There are 6 hidden switches. A switch that is on adds its own fixed numbers to the row, and there is some noise. The rows also spread widely along 5 directions, which tell nothing about the answers.
Some rows, each with its switches (1 for on, 0 for off) after it:
[-16 -11  -9 -36  -2 -23  38  17  13   1  15 -34  -6  -3  23   3  -6  38
  -6   5   6 -12  -5   6  -5   0 -17   6 -11  -8   9   1  26  16]
0 0 1 1 0 1
[-27 -14  -7 -24 -17  -8  40  16  10 -13  26 -26  -2  -3  16  -5  -6  32
 -14  -2   9 -20  -2  13 -11   9 -19  -3  10  -2   8 -11  40  25]
0 0 0 1 1 1
[-26 -16  -7 -36 -29  -6  52   6  25 -17  36 -20  -1  10  16   6 -26  26
 -16  -6  16 -30  -3   7 -21  11 -15   4   1   2  10 -19  48  26]
1 0 0 1 0 1
[-17  -7  -8 -32  -7 -11  35   3  24   1  37 -13   8   1  16   2 -18  20
 -21   5  10 -12  -5   0 -21   9  -9  -5  -7   8  16 -19  41  12]
1 0 0 0 1 1
[-21 -13 -22 -26 -19   4  31  -2  22 -20  30 -16  -9 -10   7   2 -21  23
 -16  -1  13 -24 -12   8 -11  10 -11   3   3   3  11 -24  37  19]
0 0 0 0 1 0
[-18 -12   2  -6   2 -13  21  -7   0 -13  29 -15   9  20  21   8 -33  21
   1  -8   7 -17  -9 -16  -9  22   0 -24  -8  -8  12   8  27   0]
0 0 1 0 0 0
[-27 -13  -7 -29 -22  -9  45  16   9 -11   9 -28  -9  -3  19  -2  -9  42
   6 -10   7 -28  -4  19   3   3 -18  13   3 -13   1  -6  30  22]
0 1 1 1 0 0
[-15 -25  -4 -29 -16 -11  54  12  12  -6  36 -25  -2  16  19   3 -18  31
 -12 -14   6 -26   7   1  -8   4 -11  -4 -13  -1  10  -1  53  29]
1 1 1 1 1 0
[-22 -10  -7 -26 -12  -7  28   7  14   2  24 -21   4  -7  22  -7 -12  27
 -20   3   7 -20  -2  10 -14  12 -14  -4  14   4  11 -22  35  15]
0 0 1 0 1 1
[-35 -13   3 -18 -19 -10  37  13  -1  -6  20 -25  11   7  25 -10  -9  38
  -1  -9   8 -26   1  13  -7  12 -15  -9  20  -6   5  -6  39  22]
0 0 1 1 1 1
[-11 -11   5 -26  -3 -22  46  12  22   8  32 -20  -1  11  29   3 -23  19
 -18   6  -2 -12   4 -10 -12   5  -8 -11 -15   5  13   1  49  12]
1 1 1 1 0 0
[-22 -17   0 -29 -14 -17  50  11   7  -2  23 -22   3  14  22   2 -18  38
  10 -11  10 -24   2   2   0   0  -7  -1 -14  -6   7   1  42  19]
1 1 1 1 1 0
[-16 -12 -12 -33   3 -15  25  -6  16   1  34 -16   6   9  21  12 -27  24
 -12   5  17 -12 -12  -7 -16  11   2  -6 -14   2  20 -12  32   3]
0 0 1 0 1 1
[-18  -8   2 -12  -3  -9  29   2   6  -5  23 -18   4   5  23   3 -22  23
 -10  -5  -1 -17  -4  -2  -9  15  -6 -14   1  -4   8  -1  28   6]
0 1 1 0 0 0
[-27 -11   1 -14 -15 -11  34  -1   6 -11  23 -13  10  14  21  -1 -29  27
  10 -11  10 -27  -5  -3  -7  15 -10 -11  -3  -8  10  -3  29  10]
1 0 1 0 0 0

New rows. What belongs after each?
[-14 -15 -10 -24  -1 -12  31   7   5  -8  26 -31  -1  11  16  11 -16  32
  -8 -10  10 -18  -7   1 -13  11 -11  -6 -12  -9  14   3  20  13]
0 0 1 0 0 1
[-22 -19 -14 -47 -17 -21  51   9  17  -2  25 -27   3  11  18   8 -17  43
  11  -5  23 -24  -5   6  -5  -4  -8  15 -20  -8  15  -6  38  21]
1 0 1 1 1 1
[-23 -11 -12 -41 -16 -10  48  16  22  -2  21 -25  -7 -11  16  -1  -2  36
 -13   3  10 -14  -6  21  -8  -1 -16  16   0  -1   7 -17  36  22]
0 1 0 1 1 1
[-24  -3   4 -20   2 -16  29   4   1   7  21 -18  18   6  27  -2 -14  34
  -2  -3   7 -11  -3   3  -8  10  -2 -12   1  -5  10  -4  24   3]
0 1 1 0 1 1
[-25 -11  -1 -12 -12  -4  33   5   1  -7  22 -19   6   2  19  -6 -13  32
  -3 -13   3 -24   0   8  -3  13  -9 -10   9  -7   4  -7  31  15]
0 1 1 0 1 0
[-24 -25 -14 -38 -22 -12  49   8  16 -13  27 -25  -6  13  14   5 -20  37
   8 -10  17 -30  -4   3  -3  -2 -12   9 -15  -8  10  -4  45  27]
1 0 1 1 1 0
[-24 -11   0 -28 -10 -15  42  14   5   1  23 -24   6   6  25   0 -10  36
  -6  -3   8 -18   0  10  -7   5  -7  -1   3  -3   8  -6  38  15]
0 1 1 1 1 1
[-23 -11   2  -6  -7  -5  33   9  -1  -6  24 -21   5   3  21  -9 -11  31
 -11 -14  -3 -20   3   7  -6  14 -13 -17  12  -4   3  -3  33  16]
0 1 1 0 1 0
[-19  -2   2 -17  -2  -8  34   7  10  -4  27 -18   4  -1  20   0 -13  23
 -25  -2   0 -11  -5   5 -17  14 -12 -14   3   0   7  -7  25   7]
0 1 0 0 0 1
[-16 -16  -1 -27   4 -25  33   6   1  -7  28 -30   4  22  22  17 -23  34
   7  -6  14 -12  -8  -8  -7   9  -4  -9 -23 -13  16  17  25   9]
0 0 1 1 0 1
[-26 -13  -5  -9 -21   7  36  -6   8 -30  35 -13   1  13   9   4 -29  21
 -12 -20  10 -30  -9   5 -13  22  -8 -14  11  -3   7 -11  35  15]
0 1 0 0 0 0
[-25 -11 -12 -25 -17  -5  25  -4  17  -9  21 -13   0  -4  17  -2 -25  23
  -6   3  12 -25 -10   3  -8  14  -7   2   8   3  11 -27  38   9]
0 0 1 0 1 0
[-26 -13 -18 -29 -24  -4  44   9  20 -16  12 -21  -7  -9   7  -2 -11  35
   3  -7  10 -28  -9  14  -4   4 -24  13  -5 -12   3 -14  22  23]
1 0 0 0 0 0
[-31 -21 -10 -24 -31  -1  50   4   4 -18  22 -21   8  14  11  -2 -18  43
  15 -28  17 -39  -2  14  -1   6  -9   5  -3 -10   4 -11  35  24]
1 1 1 0 1 0
[-17 -17 -11 -24 -11  -6  33   1   6 -12  30 -27   1  13  15   9 -21  29
 -11 -13  14 -25  -6   3 -16  15 -10  -6  -3  -4  13  -5  26  16]
0 0 1 0 0 1
[-17 -10 -16 -28  -5 -11  25   4  21   2  19 -21  -6 -12  18  -1 -15  28
 -13   8   3 -14  -9   4  -5   6 -10   2  -3   0  10 -17  32  11]
0 0 1 0 1 0
[-21 -10  -3 -30  -9 -17  39   3  11  -9  17 -21  -2  10  22  11 -25  35
  12  -4  13 -19 -11  -1   2   6  -3   5 -14 -12   6   2  28   8]
0 1 1 1 0 0
[-27  -5   0 -27  -6 -11  31  -7   8  -1  28 -10  19  12  24   4 -28  28
  -2  -4  16 -18  -8   0 -13  17   4  -7   2   3  14 -16  33   2]
0 1 1 0 1 1
[-25 -20  -6 -11 -10  -4  33   7  -6 -13  30 -29   8  17  17  -1 -12  37
  -6 -21  10 -27  -1   5 -10  15 -13 -17   4 -11  10   2  28  21]
0 0 1 0 1 1
[-16  -9   2 -33   1 -21  37   3  11   7  31 -16  10  14  29   9 -24  28
  -9   5  11 -10  -3  -5 -10   8   2  -7 -12   1  16  -4  41   6]
0 1 1 1 1 1
[-25 -12  -4  -9  -7  -9  25   6  -5  -8  16 -23   3   1  18  -6 -12  38
   7 -11   4 -19  -5   4   3  10 -13 -11   2 -15   5   5  21  13]
0 0 1 0 1 0
[-20 -18  -4 -14 -16  -5  39   9   9 -11  28 -25   0   9  18  -4 -18  25
 -13 -15   0 -28   4   2 -12  11 -21 -11  -1  -5   8  -3  37  22]
1 0 1 0 0 0
[-33 -17  -6 -28 -22  -9  39  11   4 -11  24 -28   5   9  20  -2 -12  40
   1  -8  16 -30  -1  15  -7   9 -13  -1  11  -7   8 -10  39  23]
0 0 1 1 1 1
[-13 -24 -13 -35  -7 -16  40  16  10  -5  31 -35  -7   8  17   8 -10  35
 -14  -5  12 -17  -1   5  -9   2 -13   0 -11  -5  13   3  39  25]
0 0 1 1 1 1
[-23 -24 -14 -29 -14  -8  45  10   5 -23  32 -33  -4  12   7   9  -9  41
   2 -17  18 -22  -7   7  -6   5 -13  -1 -11 -14  12   6  31  24]
0 0 0 1 1 1
[-20 -11  -9 -20   0 -15  20  -5   5  -6  20 -16   6   7  20   7 -26  32
  14  -2  13 -13 -15  -9   0   8   2  -7 -16  -9  13  -1  22   3]
0 0 1 0 1 0
[-17  -5   8 -16   4 -15  29   4   6   5  27 -19  12  11  30   2 -19  24
 -17  -3   0 -12  -1  -4 -17  16  -4 -19  -1  -2  13   0  27   1]
0 1 1 0 0 1
